The first 8 rows are patterns. Each new row is the sum of 2 different patterns, raised or lowered, with some noise. Before adding, each is slid sideways (what falls off one end comes back at the other) and multiplied by a number that may be negative. Names go in the order of the patterns.
In the rows, zero is written as 128.
Known rows, each followed by the names of its patterns:
[127 117 119 135 134 137 131 118 110 113  99 112 107 127 133 117 123 147
 116 178 134 124 130 127 137 110 118 130 145 140] => kuzi
[165 102 132 123 143 113 140 136 106 117 160 131 147 132 121  86 109  78
 104 109  88 133 176  99 132 125 104 122 136 133] => Rele
[126 174 103 131 131 103 133 132 152 129 126 126 153 147 178 130 107 134
 139 133 128 129 115 136 149 143 130  93 137 128] => Vod
[117 137 121 136 125 109 129 109 127 121  90 134 126 166 108 142 178 117
 100 118 103 143 109 124 125 142 111 123 111 166] => Rabo
[149 118 101 141 157 133 131 129 134 129 124 157 140 144 132 175 178 117
 124 109 102 119 109 124 139 132 127 115 135 154] => Von
[125 129 143  99 116 134 144 138 124  98 124 122 160 128 119 131 117 136
 133 107 126 120 174 137 151 120 118 129 110 139] => Pazuz
[116 138 128 123 126 159 155 117 142 101 119 131 127 122 143 130  93 128
 157 132 143 109 106 120 116 131 125 126 118 119] => Mimid
[155 131 130 122 106 117  99 144 157 158 178 156 116 119 105 124 128 138
 151  78 147 130 108 160 117 116 129 111 132 141] => luso

New rows, each followed by the names of its patterns:
[131 168 164 167 168 162 137 126 154 148 138 171 119 162 136 122 124 103
 143 163 150 152 144 146 147 135 181 127 140 162] => kuzi luso
[168 128 172 152 172 194 149 138 154 149 189 173 186 137 163 163 143 163
 132 168 200 185 201 146 146 134 150 167 163 182] => Pazuz luso
[138 138 103  82 107  56  87 118 122 138 158 115 134 112 144 110 128 129
 125  96  86 129 130 110  87  86 125 122 150 104] => Rabo Von
[ 94 114 115 135 175 136 126 147 115  80 151 111 105 128 123 138 111  91
 140  83 145 105 129 131 109 135 112  92 119 108] => Rele Vod
[179 157 182 163 166 166 129 142 149 177 156 154 203 155 180 165 144 162
 160 120 131 140 136 195 201 149 134 161 153 154] => Rele Pazuz
[ 93 134 114 122 139 116 146 119  99 135 122 181 122 142 166 118 111 142
 112 149  95 128 134 142 125 122 114 180 121 147] => Rabo Pazuz
[160  85 126 115 173 119 153 129 102 116 142 136 138 128 130  67 103  84
 113 115  87 109 168  98 149 123  97 125 123 137] => Rele Pazuz
[132 147 146 128 158 136 121 101 117 127 166 146 135 103 154 136 177 156
 128 134 158 147 132  86 130 132 153 148 130 150] => kuzi Pazuz
[145  96 146 105 129 146 128 132 143 150 151  97 116 108 143 150 143 145
 123 133 133 130 171 154 153 136 144 143 158 145] => kuzi Pazuz
[179 162 113 114 110 121 134 156 163  87 148 143 137 184 119 111 148 142
 146 150 164 145 141 128 135 138 121 156 198 201] => Von luso
[116  99 127 130 149 112 120 137 113  95  84 101  74  91 110 104 121  90
 122 106 135  86 104 104 123 114  90 106  89 106] => kuzi Rabo
[ 87 177 139 102 161 160 138 130 119 120 135 104 126  84 134 152 127 116
 145 142 136 150 162 144 114 149 150 123 144 142] => Vod Mimid
[124 143 117 134 116 109 160 127 129  79 101 107  65 126 187 100 141 101
 108 121 120 123 134 115 129  98 142 151 122  88] => Vod Rabo
[ 95 112  89 126  84 122 120 106  88  90 111  89 106 104  76  95 101 135
  89  89 122 105  87 113 102 126 103 110  96 119] => Rabo Von
[ 81  93  84 130 127  47  99  90  85 149  93  91  65  82 107 107 128  92
  94 110  80  96  33 101  98 130 145 117 103  80] => Pazuz luso
[138 157 122 121 130 102 177 173 156 162 149 132 158 121 141 109 145 163
  96 162 131 117 180 131 137  96 116 119 153 169] => Pazuz luso
[135 164 155 110 114 108 111 129 124 143 144 141 127 113 137 147 123 127
  65 125 149 125 124 118 144 135 119 132 121 138] => kuzi Von
[121 168 108 146 120  85 109 146 161 147  78 130 124 141 111 139 140  85
 106 144 130 101  84 136  99 134 115 118 133 103] => Rele Von
[108 120 135 116 107 126 117 117 115 119 133 116 128 134 131 103  86 125
 136 143 133 139 103 124 118 120 124 128 133 111] => kuzi Von
[136 144 115  97 124 121 144 150  93  86 134  79  76 125 162 121 132  98
 153 135 162 102 107 124 136  86 123 107 106 115] => Vod Rabo
[116 145  86 117 112  99  89 109 117  48  51 152 120 151 143 115  93 101
  56  90  96  92 110 131  67 129 137  82  81 116] => Rele Von
[ 84  70  84 144 122  97  81  65 122 101  99 123 105  76  78  90 107  67
  42  99  69 122 146 112 114 104  96 104 116 113] => Vod Von
[157 125 122 102 112 119 130 151 129 134  94  99 114  67  76 133 131 145
 123 124 117  83 163  94 118 110  56 142 138 134] => Von luso
[169 150 153 160 159 163 141 150 173 173 145 169 179 129 184 135 158 178
 185 160 135 164 155 172 144 130 112 154 217 162] => Vod Pazuz
[158 120 134 113 158 122 144 130 144 116 114 134 116 100  98 107 122 149
 164 105 137 173 108 104 151 108 109 110 114 140] => Rabo Mimid
[195 160 187 161 177 150 132 166 144 132 159  75 151 155 172 136 152 204
 154 130 128 123 164 148 157 144 159 131 145 151] => kuzi Rabo
[ 84 119  90  71  96  88 110 125  79 115  67  96  91 124 111  78  62 118
  92 140 101  83  68  72  66  84  63  65  97 176] => Rele Pazuz
[ 90 111 150  81 171 134 113 135 110 116  78 106 115 137 146 125 132  95
  98  97  83  97 120 109 125  95 106  90  95 163] => kuzi luso
[174 166 166 136 163 209 172 205 175 177 196 179 164 186 179 159 171 180
 165 198 184 150 149 164 176 175 171 167 173 146] => Von Mimid
[164 140 147 122 156 168 117 107 113  66 108 106 116 130 119 129 116 123
 130 131 113 105 139 139 124 117 119 133 135 126] => kuzi Von
[133 146 103 128 129  75 103 137 128 150 129 118 143 142 149 124 141 125
 106 121 109 142 134 135 153 130 127  99 138 129] => Vod Mimid
[134 104 122 133 120 143 124 125 135 128 134  85  92  84 135 123 144 146
 112 127 128  99 145 160 118  88 109 117 164 144] => Pazuz Mimid
[115 119 137 101 115 108 126 126 114  57  83 119 126 141 116 113 108 126
 104  94 148 105 124 119 119 127 128 122 112 120] => Pazuz Mimid
[146 155 146 122 120 120 186 131 134 143 107 148 149 142 153 126 111 104
 113 123 123 151 147 151 120 128 104 135 119 141] => kuzi luso
[156 112 105 159 146 183 170 154 153 129 192 138 157 173 134 149 159 154
 166 123 123 137 137 168 164 165 162 181 126 126] => Mimid luso
[140 164 130 108  74 101 105 133 169 121 133 127 100 116 165 133 126 141
 104 159 151 169 143 104 122 116 128 126 131 130] => Vod luso
[ 86  59  87 126 119 154  96 115 100 107 136 108 116 110  81 142 125 126
 127 102  71  81  77  94 103  99 121 166  80  93] => Rele luso
[176 132 132  96 133 124 142 130 103 132 113 108 139 107 158 106 185 177
 145 102 114 108 121 125 120 128 156  90 111 121] => Rabo Pazuz
[175 212 159 154 166 156 169 152 168 166 152 131 172 139 222 168 174 161
 180 153 148 199 152 140 161 124 190 183 207 162] => Rabo Mimid
[ 59 138  90 135 122 101  98  96  77 109  92 102 100 121  88  88 113 114
  79 102  88  90  94 125  96 131 104 115 134  87] => kuzi Rele
[136 136 147 142 149 151 110 121 130 177 119 160  74 113 130 108 136 116
 143 149 102  98 123 139 148 132  92 119 113 153] => kuzi Pazuz
[ 71  99  99  67 121  94 100 101  88  64  98  89  79  83 118  85 102  87
  97  60  77  53  97  99  53 107 110  62  99  90] => Rele Mimid
[196 180 219 179 207 189 171 207 160 125 202 142 160 191 183 167 163 116
 187 160 190 154 174 157 154 193 180 126 164 144] => Rele Pazuz
[ 84 149 136 203 105 112 173 121  97 111 100 124 110 135 132 136  76 124
 104 156 152 111 121 131  96 108 127 123 120 115] => Vod Rabo
[127 118 127 107 134 142 120 126  94 158 131 138 149 101 125 114 115 127
 129 148 105 117 124 151 143 155 104 108 124 148] => Vod Pazuz
[132 169 121 136  98 110 133 123 108 134 142  96 111 143 158 134 137 115
  96 109  68 109  94  91 126 139 105 129 150  91] => Rele Rabo
[112  95 129 159 114  85 111  88 139 110 121 112 104  99 100 132  84  51
 123 108 134 145 157 148 155 125 125 147 127  81] => Rele Von
[127 108 102 104 138 126 106 133 116  61  98  70 125 143 177 172 182 122
 119 128 103  72 147 127  70 152 120  89 134  73] => Rele luso
[139 136 126  97 135 129 110 166 100 128 105  82 132 117 159 132 119 119
 150 132 169 149 102 106 127 115 132 134 117 137] => Vod Mimid
[ 70 120 113 111 114 105 134 102  85  69  49  70 115 125 147 124 131 110
 102 155  82 113 131  57 129  70  99 125  98  94] => kuzi luso
[166 114  68 110  77 111 135 180 132 164 129 107 143  83  83 166 138 164
 162 106  96  85  76 137 117 139  48 146 104  87] => Rele luso
[198 170 175 194 168 149 179 169 190 192 177 186 180 193 188 209 196 206
 166 172 192 183 133 161 147 160 207 183 173 169] => kuzi Mimid
[119 142 133 143 117 154 135 159 141 150 147 129 158 139 125 167  92 131
 112 144 125  91 153 159 140 138 114 148 145 142] => kuzi Rabo
[147 141 136 150 147 139 144 175 147 124 134 166 140 163 175 169 185 153
 168 166 148 113 144 154 150 195 139 155 187 113] => Rele Rabo
[166 165 207 165 130 141 119 146 146 138 166 100 192 154 145 170 130 137
 132 136 145 157 178 126 138 145 137 142 119 140] => Pazuz luso
[ 83  35 133  87  94  99  73  79  49  90  82  84  70  45  31  85 112  85
  71  56  80  76 111  76  57  71  71 118  77  70] => Vod Pazuz
[ 72 100  76  70  84 123  69  91  45  82  75  69  36  67  74  55 108 127
  45  80  89 104  75  98  98  77  94  92  86 130] => Rele Vod
[173 131 158 143 180 148 132 141 187 193 178 173 156 146 142 141 151 155
 152 138 135 144 199 158 180 197 121 128 141 169] => Rabo Pazuz
[104 162 105 113 113  99 147 110 102  97 115 125 140 109 113  89 118 126
 110 116  90  94 113 104 107  69 108  83 117 133] => kuzi Pazuz
[105 148 111 130 149 137 168 133 147 102 124 131 109 119  69 156 154  66
 146 155 126 153 125 153 164 116 123 146 148 138] => Rele Rabo
[178 164 173 157 183 173 127 218 113 144 176 124 160 180 158 141 149 170
 135 167 136 144 166 155 187 141 126 119  98 118] => Mimid luso
[125 135 131 132 118 153 129 144 112  93 130 115  90  93 122 127 108 105
 121 111  79 116 111 114 122  82 100 112  49  69] => Vod Von
[125 129 117  98  72 115 127 119 123 109 117 133 106 182 129 125 123 155
 165  97 104 103 111 117 102 105 120 124 119 112] => kuzi Von
[ 96 117 135 136 132 157 140 114 127 142 134 138  95 118  78 110 128 117
 124 107 130 123 133 109 111 124 156 151 111 128] => kuzi Mimid
[129 217 172 141 128 135 117 110 125 119 149 135 101 137 144 197 138 148
 166 140 136 134 121 154 129 139 135 178 135 152] => Rabo Von
[143 125 106  96 106  85  72  68 102 111 120 116 109  96  80 148  81 116
 129  77 121 148 130 117 117  74  74 108 110 110] => Mimid luso
[156 130 142 162 135 143 120 138 156 148 162 117 155 118 130 132 110 138
 146 151 156 136 163 145 126 164 126 144 177 125] => Pazuz luso
[103 147 143 132 139 117 153 152 145 146 156 153 143  97 147 128 117 134
  87 138 133 143 131 127 173 135 128  89 132 120] => kuzi Rabo
[139 115 124 123 148 131 155 152 161 125 150 154 195 137 134 155 179 152
 136 151 138 151 142 142 162 160 185 171 197 185] => Rabo Von
[100 119  95 113 120  95  97  56 130  95  56  91 111 108 136  90 115  74
 101  90 108 109 103  64 120  88 109  56  93  92] => Rabo Pazuz
